The rows are grouped in 4 ways, from coarse to fine. Each group lies inside one group of the grouping before and may be the whole of it. The rows also spread widely along 13 directions, which tell nothing about the answers.
In the rows, zero is written as 128.
Some rows, each with its group in each grouping after it:
[116 151  65  87  78 124  98  98 162 187 118 151 117  82 150 154 127 159
 162 129 128 161 108 124 200  97 112 176 161 128 158 146 123 135]	reseg sisi Sileg k577
[126 160 158 119 134  62 155 107 116  64 122 154 149 128 145  89 135  75
 104 155 106 150 189  55  99 164 141 101  90 107  95 124 107 156]	reseg diz mubi k45
[140 131 120 128 114 133  83  93 131 145  72 152 120 122  78 108 101 110
 142 107 158 159 119 197 129 128 111 109 138 102 146 100 112 118]	tata vitab nop k684
[ 85  69 143 167 111 124  86 141  99 154 131 156 118 125 142 142 103 124
 155 102 148 139 109 133 100 172 118 115 154 135  99 105 147 132]	tata Pezad Pulel k734
[123 169 132 112 127 171 124  95 163 185  99 118 149 106  89 150 110 116
 198  89 116 118 107 150 107 137 109 147 176 101 148 138 125 122]	tata Lam sudo k929
[170 121  62 121 113 115  99 154  98 158 129 130 113 117 117 142 141 150
  97 107 134 109  75 162 218  82 144 165 134 150 133 156 170 169]	reseg diz fati k934
[154 160 141 178 164 178 129 136 143 158 126 127  88 128 119 142 110 128
 169 121  97 142 117 139 148 100 117 144 141  76 124 134 126 102]	tata Muv Dep k516
[105 122 126 100 103 121 120 145  92 129  56 112 112 109 147 160 137 161
 115 164 120 158  94 108 143 161 132 110 115 126 119  87 155  92]	tata Pezad Pulel k114
[145  98  66  85  99 131 120  87 145 171 125  98 107  87 139 128 148 125
 129 122 134  77  87 170 180 108 107 182 172 200 156 127 125 164]	reseg sisi gupap k18
[147 126 110 121 146 123 141 153  97 128 106  93 124 115 132 153 147 129
 115 130  97  94  89 113 147 148 135 143 132 145 112 113 164 122]	reseg diz zasa k104
[152 127 141 117 169 150 152 154  89 118  97  96 156 127 112 138 147 171
 111 109 118  66  84 131 124 142 114 128 140 166 129 141 147  99]	reseg tosa zozap k37
[125 169  80 107  86  51  67 135 114 145 136 148 130 132 139 137 142 115
 146 138 142 168 122  96 137 128 150 151 128 113 118 109 142 188]	tata Muv navi k244
[ 83 163 168  87 142 160 137  93 152 130 113 126 163 140 125 140 119 135
 177 118 134 129 149 102  66 158 121 125 158 131 146 133  90 114]	tata Muv navi k480
[134 136 148 186 148 147 127 158 123 143 136 148  83 137 128 135  98  86
 145 101  98 157 144 135 161 103 167 123 126  51  91 154 163 161]	tata Lam sudo k549
[149 113 183  94 100 149 102  84 146 138  50 117 116  97  96 147 129 152
 106 154 147 125 152 163 148 120 140 114 129 116 177 138 105 141]	tata vitab nop k105
[141 212 105  81 135 120 119 110 133 113  79 128 152 141 101 132 138 151
 146 132 124 166 122 120 142 115 138 136 121 104 152 119 111  99]	reseg sisi Sileg k898
[123 132 167  90 123 128 160  97 114  98 117 105 112 130 143 115 141  97
  89 159 124  97 149 113 102 124 135 120 120 142 125 160 121 169]	tata Muv Dep k908
[120 142 158  52  98 170  98  74 153 143 108  90 100 152 123 171 137 154
 122 152 167 116 143 164 140  83 172 151 152 147 185 156 101 168]	tata Muv Dep k516
[161 119 137 131 154 119 145 132 121  92  80 107 113 100 150 111 161 168
  92 166 109 119 129 101 164 148 120 126 112 155 141  93 103  88]	reseg sisi Sileg k577
[122 161 134 124 148 170 135 137 106 134 106 120 118 160  99 136 104 109
 142  90 126 132 100 167 121 110 143 118 137  91 114 145 156 120]	tata Lam sudo k929
[138 155  80  90 132 134 133 128 128 147 137  88 126 133 124 124 148 127
 140 108 128  84  82 145 140 114 127 164 159 171 141 120 136 154]	tata Lam sudo k929
[152 170 169 165 133 119 109  88 159 135  99 129  90 121 121 129 121  79
 169 164 106 166 167 112 105 140 129 129 118  62 125  91  95 126]	tata Muv navi k480
[172 153 131 153 144 120  79 115 166 162  87 132 148 105  86 125 133 137
 181 114 130 140 146 138 131 150 133 143 151 103 160  86  93 133]	tata Muv navi k244
[178 135 143  83 104 130 107  88 141 148  48  85 125  77 101 143 166 172
 108 176 136  91 106 144 148 131 110 145 137 155 188 115 101 127]	tata Muv Dep k908
[139 187 143  93 118 121 140  96 148 137 130  89 105 113 160 154 158 134
 141 192 103 108 123  69 114 120 104 163 128 133 146 132 101 130]	tata Muv navi k244
[ 82  95  89 105 118 169 115  92 137 147 132 121  91 145 149 107 107 135
 149 103 175 127  88 190 125 129  92 139 171 196 146  83  95  96]	tata Lam sudo k929
[117 102 118 138 148 137 108 131  83 116 145 131 119 177 128 116 118 134
 121  92 170  99  83 174 101 131 108 127 147 181 114 116 131 111]	reseg tosa zozap k37
[ 87  41 144 143 105 157 131  93  98 133 106 164  80 106 160 118  84 124
 103 128 156 139 105 167 131 146  65 106 137 159 108 123 123  76]	reseg diz mubi k45
[146 145  92 104 145 104  96 150 113 129 134 122 172 150  93 136 143 123
 136  77 138 100 119 138 141 132 181 150 150 150 134 132 149 187]	reseg diz zasa k104
[126 116 175 133 117 145 147 101  85 111  89 121  89 119 127 115 117 114
  87 156 134 104  87 148  93 133  65 101 111 127 117 139 128  90]	tata Lam sudo k549
[154 136  85 111 119 151  96  91 128 172  86 113 118 110  94 118 127 146
 151 122 157 108  61 194 127 122  64 151 159 163 163  94 105  90]	tata Muv navi k244
[126 123 111 148 122  98 100 140 111 136 207 177 132 134 144  96 126 130
 121 101 153 106 125 112 134  91 105 149 145 152 121 188 119 194]	tata Muv Dep k516
[ 74 141 114  98 162 228 164 123 121 128 145 138 104 171 140 116  84 161
 140  87 149 131  86 178 129  79  82 121 154 152 136 162 114  58]	tata vitab nop k684
[135 102 147 129 137 159 142  91 143 139 101 110  98 126 118 139 111  63
 131 110 111 123 160 168 143 136 175 130 141 113 118 126 140 165]	reseg diz fati k934

New rows, each followed by its group in each grouping:
[ 78 166 105  71  89 120 132 135  73 126 161 125 105 146 179 157 133 168
 107 162 138 117  47  88 113  98  65 140 127 162 116 165 151 102]	tata vitab nop k684
[190 106 168 190 158 103 102 133 109 118 102  99 111 108 123 134 161 142
 120 155 109  81 106 110 119 170 105 140 128 147 125  80 114 106]	reseg sisi gupap k18
[129 115 111 110  84 150 126  86 121 181  88 128  89  83 119 136 109  94
 129 133 125 124  91 179 147 105  93 140 149 111 130 157 154 144]	tata Muv Dep k908
[146 107 109 142 159 110 129 135 145 133  97 133 169  93 115 108 133 128
 158  95 109 122 143 111 143 188 135 133 153 150 127  76 115 127]	reseg diz mubi k45
[141  92 169 102 120 193 131  84 154 173  67 124 143  73  93 157 117 161
 137 103 132  90 127 175 154 119 112 140 171 134 178 184 118 123]	reseg sisi Sileg k898
[ 95 166 109  96 141 142 132 157 104 127 153 109 119 164 164 155 137 165
 142 134 128 129  92  93 126 112 132 148 140 151 122 135 138 117]	tata Muv navi k480
[146 143 132  71 103 138 144  78 144 117  64 107  97 111 110 103 131  97
  88 150 134 135 157 172 171  95 160 120 111 114 156 138 115 163]	tata Lam sudo k929
[113 160  90 150  93 108 135 139 102 169 178 164  97  93 172 132 119 127
 145 150  98 132  66  76 144  95  45 156 127 110  94 176 155 122]	tata Pezad Pulel k734
[134 133 174 106 126 146 123  91 163 123 120 107  94 127 164 156 146 175
 124 175 137 117 160 104 152 111 137 150 132 152 166 130  79 118]	reseg tosa zozap k37
[165 171 116 143 153 152 134 108 118 148 116 141 147 123  77 118 112 113
 147  91 114 104  87 158 124 112  83 138 138 108 129 161 129 107]	reseg diz fati k934
[139 171 118  45 122 160 121 108 129 152  75  63 139 139  98 171 149 145
 139 133 134  96  97 156 126 116 158 154 153 147 166 131 138 145]	tata Muv navi k244
[112 178  97 104 117  92 118 132 114 129  99 170 167 109 115 104 121 128
 147 116 124 177 126  96 126 141 113 114 126  96 118 131 128 127]	tata Muv Dep k516
[135 160 125 150 100  87  69 126 113 158 123 179 144 117  91 131 108 106
 159 102 137 157 114 132 112 128 109 121 136  71 116 143 144 158]	tata vitab nop k684
[162 144 205 182 165 125 145 114 143  93 144 140 109 122 149 121 137 131
 114 165  96 117 178  63 126 133 115 126 101 106 124 146  83 117]	reseg diz fati k934
[134 209 151  99 156 180 149 115 143 125 138 107 120 166 113 148 124 138
 150 130 112 117 123 126 119  76 132 142 134 101 147 172 115 123]	tata vitab nop k105
[142 137 115 168 124  91  93 155 102 138 121 197 138 109 114 119 109 127
 128  96 118 169 131 118 179 109 133 125 119  72 102 168 155 151]	reseg sisi gupap k18
[142 163 153 124  99 110  65  88  99 147  76 109 118 135 101 182 135 135
 153 154 139 129  66 138  82 154  96 139 138 110 133  92 132  89]	reseg sisi gupap k18
[156 173  95 131 132  81  90 153  97 120  86 152 160 128  85 103 134 141
 133 113 131 155  97 129 129 141 114 111 117 105 124  96 137 119]	tata vitab nop k105
[158 100 122 132 133 120 127 148 146 146 100 109 116  78 137 131 146 138
 123 131 101 114 144 118 187 139 155 140 141 133 137 112 138 166]	tata vitab nop k684
[124 203 146 151 162 153 141 114 120 137 159 130 134 159 116 150 112 103
 190 105  98 116  89 106  64 125  82 149 150  92 106 156 131  93]	reseg sisi Sileg k898
[157 210 114 133  93  79  84  99 136 140 144 149  90 135 124 131 131 101
 146 168 123 167 122 108 135  85 108 149 108  73 130 130 117 156]	tata vitab nop k105
[130  93 115 138 155 154 148 161  87 102  71 147 118 116 120  80 115 156
  85 113 132 144 112 165 173 126 119  89 107 138 118 118 136  84]	tata Pezad Pulel k734
[ 66 102 141  87  82 137 128  86  87 135  81 137 120 107 143 133 104 131
 121 142 153 132  69 141  70 171  42  94 141 155 119 111 129  66]	tata vitab nop k684
[125 174 156  89 140 102 149 130 108  90 124 111 163 137 144 147 153 153
 117 156 110 107 125  49  98 156 126 130 118 147 124 136 120 119]	reseg diz mubi k45
[150 138 126 116 121 132 121 108 190 173 147 110 122  90 150 171 148 134
 160 131  95 111 168  89 192 115 175 185 160 131 157 153 117 194]	reseg diz fati k934
[142 172 132 133 159 127 125 133  99 117 137 157 185 137  92 109 129 165
 142  88 135  94  83 117  92 127  67 134 144 143 135 170 113  97]	reseg sisi Sileg k898
[110 115 113  53 119 143  89  99 138 133  45 101 173 134  94 158 138 176
 140 103 168 134 121 165 137 176 174 126 161 181 176  72 109 114]	reseg diz fati k934
[ 79 167 168 153 165 156 144 134 157 106 180 173 127 159 171 115 105 148
 171 125 116 168 178  60 107 124 120 120 128 105 120 147  78 104]	tata Pezad Pulel k114
[172 142 115 160 168 142 156 151 113 136  98 118 130 112  90 101 126  81
 137  99  84 108 113 152 138 132 131 123 128  96 104 128 160 142]	tata Pezad Pulel k114
[122 144 147 152 173 128 134 134 154 109 115 159 161 113 131  88 128 156
 159 115 118 151 169  84 118 163 117 113 140 125 138 103  76 102]	tata Muv Dep k908
[116 135 143 136 133 115 127 160  85 106 119 126  96 132 178 141 139 174
 102 175 122 145 104  75 134 133 105 121 105 134 110 116 131  86]	tata Muv navi k244
[153 144 105 139 139 112 127 139 118 135 177 140 134 114 145 120 148 166
 126 121 121  84  92  97 152  98  82 171 145 167 137 173 119 137]	reseg sisi Sileg k898
[153 154 155 165 151 122  77 136 156 117 114 157 113 152 120 148 119 158
 153 131 133 189 180 111 174 119 186 133 117  80 141  99  95 124]	reseg diz mubi k45
[111 124 101  67 108 115 114 160 104 107  89 114 116 137 152 139 149 179
  86 151 145 157 130 120 198 110 194 123 110 152 140 118 143 152]	tata Pezad Pulel k734
[155  99 130 165 156  76 152 164  64  91 175 143 135 127 152  81 150 117
  74 118 121  59 107  95 118 134  92 126 115 176  85 165 148 161]	reseg tosa zozap k37
[145 143 145 154 117  84 105 144  79 130 153 138 129 127 122 130 134 111
 118 132 123  93  86 102  88 133  83 127 124 118 100 154 154 155]	tata vitab nop k684
[158 142 115 132 159 107 132 153 165 129 136 104 129 112 144 123 160 120
 147 128  91 128 183  83 175 135 202 155 141 125 133 108 120 199]	tata Muv Dep k516
[147 141 121 163 129  73  55 140 143 124 178 159 136 147 130 102 145 159
 145 115 168 127 141 105 136 126 133 150 141 154 150 105  82 172]	tata Lam sudo k929
[109 164  99 124 102  87  51 123 148 132 165 157 105 170 147 128 128 145
 157 126 173 181 140 119 148 107 161 150 138 130 146  96  94 167]	tata Lam sudo k549
[ 74 152 116  79 148 135 149 122 132  77 190 129 119 191 180  96 132 141
 119 128 153 130 151 101 114 104 141 131 133 188 133 132  86 146]	tata vitab nop k105
[ 92 146  74  74 130 137 139 129 161 156 130 148 160 121 141 131 116 127
 170  73 122 156 160 124 183 117 180 150 165 131 132 151 140 172]	reseg tosa zozap k37
[ 91 127 120 157 150 128 126 179  62  91 118 171 118 155 150 100 108 173
 110 124 139 174  86 110 128 137  92  87 100 128  91 107 135  51]	tata Pezad Pulel k734
[172  60 145 144 134 147 118 150 113 147  68 126 137  60 103 110 142 203
  84 116 142  73  94 159 184 136  93 122 143 173 167 140 122 115]	tata Lam sudo k549
[102 124 125 117 146 116 112 149 145  98 162 134 119 156 174 115 139 167
 128 130 146 146 165  91 152 127 163 131 136 164 139 104  91 148]	tata vitab nop k684
[113 164 106  97 112 121 100 170  82 151 114 149 158 140 104 162 121 146
 132  91 133 146  94 127 146 104 163 130 141  91 114 186 188 171]	tata Muv Dep k908
[ 78 127 146  71 119 160 153  89 121 121 116  96 103 155 156 142 118  87
 131 139 136 123 136 137  84 137 142 126 144 146 118 129 128 142]	tata Muv navi k244
[150 122 166 155 133  79  89 149  68  82 141 130 108 165 130 115 145 136
  78 152 155 103 107 116  94 134 117 107 102 145 112 118 126 142]	tata vitab nop k684
[126 166 124 129 123 146 106  84 201 188 132 159 154  89 119 155 112 136
 208 101 110 152 159 102 154 130 124 165 171 100 160 143  92 138]	reseg diz fati k934
[131  70 110  84 115 131 116 120 116 139  65 118 158  89 112 127 142 158
 104  97 149  97 114 167 163 155 144 130 160 182 155 127 138 146]	reseg sisi Sileg k577
[130 148 135  69 144 194 146 118 154 139  96 100 133 129 124 171 129 188
 131 124 124 116 127 137 182  98 159 152 148 144 172 156 116 110]	reseg diz mubi k45
[112 137  63  85 114 171 118 114 138 177 123 111  92 125 148 145 121 155
 153 122 143 133  77 168 174  89 106 168 164 163 152 122 127 112]	tata Muv navi k244
[148 142 147 120 120 132 107  99 155 124 104 142 102 125 124 134 127 134
 121 139 135 158 172 142 180  89 165 141 123  99 155 152 105 153]	reseg sisi Sileg k898
[106 100  77  87 115 146 123 143 116 155 120 127 115 124 144 129 121 134
 120  99 145 132 116 162 182 102 159 145 154 156 130 144 155 169]	tata Muv navi k244
[144  91 143 148 125 168 162 124 154 154 134 114  60  71 183 132 136 155
 111 174  95 106 136 108 204  92 107 154 129 141 141 156 115 130]	tata Pezad Pulel k734
[122 101 171 147 175 175 135 121 143 143 169 124 166 129 118 114 127 148
 163  79 139  45 127 128  71 150  92 144 190 186 148 163  91 145]	tata Muv Dep k908
[122 169 115 119 164  90 128 147 139  91 146 128 149 158 141  97 146 106
 148 118 116 154 180  78 120 151 186 127 129 126 115  95 106 176]	tata Muv Dep k516
[116 131  97 110 146 101 138 150 132 102  91 117 126 131 154 125 141 102
 133 118  97 176 173 102 171 162 215 126 128 114 104  78 147 157]	reseg sisi Sileg k577
[145  98 134 135  99  87 101  82 128 134 139 143 110 102 135 107 135  89
 113 136 139 100 137 136 130 130 109 146 139 151 127 141 112 183]	reseg sisi gupap k18
[ 95 135 109 121 141  93  94 142 131 104 133 165 161 148 147 113 128 152
 153  99 143 173 158  91 140 157 161 127 141 145 123  94 103 132]	reseg sisi gupap k18
[188  84 125 172 142 119 109 144 115 137  92 145 115  98  95 114 120 114
 102 104 122 120 138 170 194 122 155 129 126 110 121 131 148 162]	reseg diz mubi k45
[ 74 102 100  70 132 137 130 132 109  90 122 110 117 173 162 106 133 145
 107 124 167 140 130 143 133 140 167 115 134 200 130  85 113 132]	tata Pezad Pulel k734
[180 144 112 117 143 147 107 123 129 138 104 120 130 128  86 129 139 155
 119 103 138 103 110 179 179  82 143 155 142 135 164 158 125 145]	reseg sisi Sileg k898
[101 152  60 115 159 185 198 122 149 137 161 115  80 130 182  91 117 111
 155 127  93 132 100 130 162  96  83 153 142 161 115 116 114  87]	tata Pezad Pulel k114
[114 153 150 159 114  92  62 132 132 147 149 153 133 141 131 150 127 145
 175 122 146 146 120  90  94 154 121 138 148 112 128 107 109 141]	tata Lam sudo k549
[132 115  94  76 101 128 108 118 122 178 103 128 174  77 107 130 140 170
 134 103 151  81  85 141 140 130  88 153 171 180 164 161 129 152]	tata Muv navi k244
[ 80 130 126  83 127 174 146 116 122 136 119 141 140 119 143 126 111 181
 136 116 145 120  91 128 117 126  66 119 154 165 148 150 108  73]	tata vitab nop k684
[141  91 154 178 135  74 111 100 137  74 180 164  81 139 180  73 140 105
  86 163 147 134 193  92 141 135 127 127 101 166 119 103  63 161]	reseg diz fati k934
[152 185 124 144 120 131  94 120 158 191 148 157 141 100 109 150 120 138
 185 113 117 129 124 107 142  92 103 169 155  81 147 182 121 158]	tata Muv navi k244
[132  65 116 134 111 165 100  94 161 176  82 124  75  93 143 147 113 149
 145 124 148 143 132 191 198 123 135 147 160 149 156  93 114 113]	reseg tosa zozap k37
[ 95 186  89  62 110 134 118 113 107 103 126 165 123 181 128 126 101 140
 110 118 162 187 121 147 166  66 149 126 111 113 130 164 128 123]	reseg diz mubi k45
[146 152 129 137  75  54  53 118 112 131  88 171 111 118 123 157 125 131
 122 164 142 200 135 104 162 133 149 127 100  72 121 101 134 143]	reseg diz mubi k45
[ 98  89 181 103 150 162 176 128  98  94 107 157 161 117 123 113 106 125
  84  93 126  99 160 123 121 138 134  90 127 133 116 204 137 134]	reseg diz zasa k104
[108 112 188 184 166 168 101 134 128 135 157 165 137 154 116 130  96 153
 170  84 146 118 130 133  78 142  95 113 159 123 127 143 100 104]	tata vitab nop k105
[160 204 117 134 118  81 110 140 122 138 179 161 150 117 120 114 146 138
 135 139 114 111 118  69 137  81 101 156 117 103 131 197 123 181]	tata Pezad Pulel k734
[170 141  89  82 117 124 112 119 114 133 108 134 144 123  87 119 139 144
  85 102 148 104 113 174 198  75 154 147 126 148 158 182 139 180]	reseg diz fati k934
[ 81 130 121 101 117 122 106 113 122 110 148 140 107 161 167 120 125 144
 131 140 162 158 135 115 116 128 133 127 138 161 131 106  96 129]	tata Muv Dep k516
[126 168  82 123 165  96 156 154  99  88 162 148 154 153 144  86 133 122
 124 109 115 127 112  85 127 133 112 132 119 153  97 123 125 122]	reseg diz mubi k45
[144 150  73 134 130 135 101 144 115 158 148 149 129 134 103 104 119 146
 141  79 152 114  72 171 162  86 100 152 152 142 139 149 134 137]	tata Lam sudo k929
[117 186  89 113 115 125  88 117 173 168 154 134 106 137 150 155 129 139
 192 133 125 178 139 104 162 101 154 172 156 107 145 111 106 153]	tata Muv Dep k516
[160 128 118 161 141 103 104 125  86 107 115 139 104 147 101  81 126  93
 106 124 146 128 106 168 111 127 109 113 115 125 109 102 125 133]	tata Muv Dep k516
[133 124 128 138 121 151 145 115 117 143  99 147  84 119 121 140  90  70
 123 116 103 164 139 163 175 100 153 123 119  63  95 158 169 145]	reseg diz mubi k45
[ 92 164  87 120 165 160 184 160 114 137 164 101 124 139 170 130 129 130
 173 117  82 111  75  82 111 140  95 149 151 154  94 118 146  91]	tata Pezad Pulel k734
[145 160 103 125 170 163 145 107 169 148 142  97 126 144 114 130 128  76
 186  84  96 109 145 151 133 122 169 168 172 121 131 122 125 165]	reseg sisi Sileg k577
[ 88 173 111  94 149 139 177 154 100 119 165 101 128 159 159 143 126  89
 145 110  88 111 101  88  96 128 136 134 141 124  82 155 174 149]	tata vitab nop k684
[100 114 143 174 145 136 141 123 158 126 128 170 107  95 170  92 109 137
 161 141 109 174 166  82 138 157  91 113 126 118 118  95  80  83]	tata Pezad Pulel k734
[146 137 135 135 116 141 112 144 131 173  36 124 127  65 110 167 128 168
 154 146  94 162 108 116 174 151 127 123 129  77 137 104 148  90]	tata Pezad Pulel k734
[171 130 194 161 140 116  94 142 144 140  91 153 162  91  82 137 128 142
 136 110 114 124 179 112 143 139 160 111 132  69 146 161 124 175]	tata vitab nop k684
[129 135 104  80 139 127 180 115 101  94  90 102 123 110 142  81 148 123
  87 156 118 108 105 122 126 137  92 116 117 173 126 114 115 105]	tata Muv Dep k516
[110 160 110  94 124 166 177 144 102 151 116  91  95 124 144 161 121 102
 131 125  85 115  76 126 147 104 131 142 137 104  99 166 190 135]	tata Lam sudo k549
[109  63 119 111 131 167 190 109 138 142  89 134 116  53 149  84 111 115
 110 115 106 106 133 148 162 146  81 110 148 159 127 138 125 114]	tata vitab nop k684
[138 159 121 146 127  65  99 156 137 123 151 139 132 104 177 131 168 183
 142 172 111 142 136  27 148 149 121 154 126 143 134  98  99 139]	tata Muv Dep k908
[121 190  87  99 134  81  82 109 128 105 135 158 173 172  93  78 131 112
 159  97 169 160 140 133  89 137 139 124 138 138 140  95  86 157]	tata Muv Dep k516
[143 119 161 201 149 112 140 152 132 133 169 138 100  91 177 118 140 146
 139 152  92 101 121  53 127 148  73 143 131 132 109 127 109 116]	tata Lam sudo k549
[174 207 122 135 148 133 160 113 160 124 104 139  99  90 132  97 135 133
 130 174  80 163 151  92 184  82 101 138 100  71 142 145  94 104]	tata Muv Dep k516
